The rows of a group lie close to one hidden flat surface of 9 dimensions, which passes through zero. Surfaces can cross.
In the rows, 128 means zero.
Known rows, each followed by its group:
[151 139 108 152 142 127  72 132  77 142 157 159  64 153 148 129] => C
[164  64 105 137 123 151  92 128 123 104 171 121 116 102  68 167] => C
[110 118 140 135 123 123 141  79 109 141 127 150 145 135 146 154] => N
[146 108 100 175 165 132 135 109 175 162 110 150 110 144  85 138] => X
[103 120 150 117 120 115 158 163 136 133 120 101 129 104 176  69] => X
[191 199 138 138 107 117 152 184 139  86 100 122  78  62 139 117] => N
[113  82 160 124 131 125 111 105 132 158 125 118 159 135  83 135] => U
[130 132 101 164 123  96 140 157  84 173 197 171 102 165 111 137] => X
[111 148 117  97 125 132 132 151  75  94 150 159  93 192 111 115] => U
[ 92 132  94 120 148 131  89 118 146 137 115 132 170 173 108 146] => U
[ 92  78 190  95  99 160 132 133 142 131  99 121 139 137 156 110] => U
[166 112 169 136 181  48 125  58  76 132 123  94 137 107  23 153] => U
[131 168 102 125 108 141 151 154 163 128 114 143 110 170 153 143] => C
[103  86 127 145 127 112 183 137 110 156 170 138 151 122 103  93] => U
[133 167 129 154 122 107  94 169 144 164 114 141 143 136 109 129] => N
[149  76 141 146 117 110 119 180 135 143 160  96  97 142 113 164] => N
[ 99 151  93 105 153 110 109 120 111  67 106 111 142 127 142 139] => X
[ 92 146 104 135 142 120  64 160 145 179 117 141 176 172 113 109] => N
[146 110 177  96  85 156 120 105 126 122 135 124 135 132 111 165] => X
[133 165 143 115 102 102 188 116 135 113 123 127 157 121 113 151] => C
[121 109 145 109 127 101 162 143 105 101 142  95  87 168 149 138] => C
[107 168 125  83  99 127  97 132  43  73 156 141 124 127 168 122] => X
[119 112  96 131 139 120 102 152 141 124 129 101 140 122 119 128] => X
[138 142 156 123 130 121 104 117 148 176 122  88 142 131 133 115] => N
[145 189 120 114  94 136 134 119 126 102 129 144 165  91 109 133] => C
[133 122  92 152 171 107 120 126 137 167 136 126 108 165 110 108] => C
[155 123 150 115 105 186 103 123 186 137 100 118 141 109 129 125] => C
[ 95 133  87 137 152  92 141 132  94 110 150 128 137 139 143 131] => U
[152 107 111 150 154 130  54 115 148 147 116 119 128 123 109 161] => U
[ 76  96 132 125 117 128 117 140 117 105 124 147 156 117 151 134] => C
[153 117 141  86 138 145 142  95 131 128 141  54 117 115 142  85] => N
[179 117 178 159 123 126 138 114 132 136 117 119  95  73 140 127] => U
[113 160 127 127 140 123 145 127 125  99  94 143 110 127 187 129] => U
[ 98 133  81  70 135 121 132 143  82  59 163 104 108 178 133 127] => X
[154 121  82 143 143 140  95 130 150 141 150 124 125 128  87 133] => C
[ 96  96  94 164 154 115 108 144 121 132 131 168 124 146 133 136] => N
[ 86  89  98 142 113 142 101 194 146 108 113 168 151 153 106 144] => N
[132 122 103 136 129 141 118 137 124 142 163 149 100 163 110 123] => X
[114 157 132 139  98 148 124 105 156 167 120 194 185 153  88 167] => N
[147  95 106 142 121 174  94 140 142 161 159 150 105 156  99 135] => X
[150 145  65  99 123 134 122 147 132 105 183  76 112 162 113 132] => N
[176 173 181 133  74 144 138 122 107 148 149 168 104  89 152 145] => U
[157 142 134  96 128 133 150 105  99  73 139 116  95 134 104 137] => X
[104 158  94 142 110 152 151 180 163 124 108 169 120 158 160 129] => C

New rows, each followed by its group:
[131  95 114  82  95 171 114 164 164  72 138  73 152  97 114 122] => C
[129 108 111 150 112 138 170 172 148 110 134 151 115 117 115 135] => C
[124 123 124 115 130 136 110 131 104  98 139 130 117 115 146 114] => X
[134 124 110 148 130 100 131 147 124 145 155 124 127 131 112 151] => X
[139 103 146 122 111 130 156 144 131 145 161 109 121 154 113 137] => X
[140 127 133 156 128 131 125  70 153 172 129 148 142 133 142 186] => N
[ 94 121 117 102 140 145  98 118 115  93 107 126 135 142 144 117] => X
[ 57  84 124 106 100 115 128 124  94  99 151 154 171 179 129 186] => N
[116 110 123 156 145 117 140 118 118  93 120 141  97 103 171 150] => N
[158 109  93 128 132 165 146 141 165  79 119 113  87  93 142 112] => N
[143  93 115 115 126 189  97 151 169 131 121 120 112 124 133  87] => X
[131 141 109 137 103 137 130 113 149 110 129 163 156 136 103 205] => C
[134  60  69 149 139 153  83 164 124 111 164 129 104 125 101 130] => C
[ 88 137 110 117 114 136  92 159  60 123 160 162 111 138 185  82] => X
[135  97 194  82  96 134 129 130  89 110 151  97 123 137 110 123] => U
[141 131  89 154 177  90 147 125 150 102 109 102 118 114  95 137] => X
[116  72 168 163 147 121 174 150 141 161 104 131 112 101 132  65] => C
[140 177 135 118 101 113 121 122 117 124 135 132 149 110 123 159] => X
[149 124 128 110 128 121 115 174 124 128 154  79 108 148 102 106] => N
[149 109 125 140 129 114 173 114 128 141 158 137 100 176  86 150] => X
[103 116 120 111 123 147 116 160 111 118 144 147 103 167 146 114] => U
[145  86 108 118 112 135 142 176 122 100 172 108 100 148  93 141] => N
[ 96 122  81 125 171 115 103  83 119 126 137  93 127 141 195 137] => N
[ 75 108  97 136 120 119 105 104 143 127 121 142 219 117 102 164] => C
[128 182  98 102 113 108 124 134 122  90 137  95 156 108 156 145] => U
[134 125 168 103  90 125 116 132 162 138 118  75 152 130 151 192] => N
[117  74 113 148 142 133 147 182 144 161 157 119  92 146 135  77] => X
[139 116  85 183 124 149 122 132 162 146 131 192 140 105  93 160] => C
[ 87 191 160 113  62  86 139 145  86 161 155 136 187 142 179 151] => X
[138 112  91 125 151 108 112 128 114 126 156 103  88 181 116 152] => C
[130 188  60 140 167 113 160 127 135 110 114 146 115 154 100 110] => U
[119 152 138  98 119 132 146 104 119  97 109 124 140 110 142 103] => N
[142 142 136 134 136 161 143  89 160 160 100 172 116 145 121 114] => X
[ 82 170 111 113 145 117  90  61 115 188 125 131 191 167 139 116] => N
[124 104 113 126 122 129 142 141 181 151 141  95 154 171  93 166] => X
[120  81 163 140 111 120 142  89 135 169 142 147 144 170  94 189] => X
[170 135 111 117 140 172 166 117 179 129 122 132  91 167  83 116] => X
[117 111 110 122 133 139 110 146 140 128 134 121 112 155 140 143] => C
[175 154 127 165 132 157 143 131 190 182 105 153 105 123 119 112] => C
[104 103 125 113 153 124 137 117  88 115 135 127 126 138 122  73] => N
[117 140 178 100  65  86 136 164  82 143 173 123 156 178  94 197] => N
[144 163 123 135 120 133 169 145 152 134 116 137 115 121 133 106] => C
[ 94 126 138 129 109 106 136 170  70 104 149 173 143 160  85 121] => N
[146 177 153  93 114 114 126  86 117 127 118 108 146 139 133 168] => C
[122 150 103 118 117 104 182 156  76  98 179 132 107 135 132 106] => U
[125 103 110 118  97 175  96 187 129  85 136 154  92 127 161 136] => C
[119 162 119  76 139 150 120 162 123  96 106  86 133 113 125  28] => N
[154 112 170 161 150 121 145  90 139 159 103 139 126 105  84 125] => U
[126 161 169 112 134  67 200 100 145  98  72  73 167  95 138 150] => X
[ 92 143 144 125 121 123 157 128 138 155 107 130 155 140 164 110] => X
[ 93  71 107 164 155 104  91 180 187 162  99  77 168  94 149 110] => X
[131  63 177 109 134 140 108 112 161 137 104  81 145 116  92 123] => U
[167  68 149 122 123 124  49 134 119 128 164  68 118 106  95 161] => U
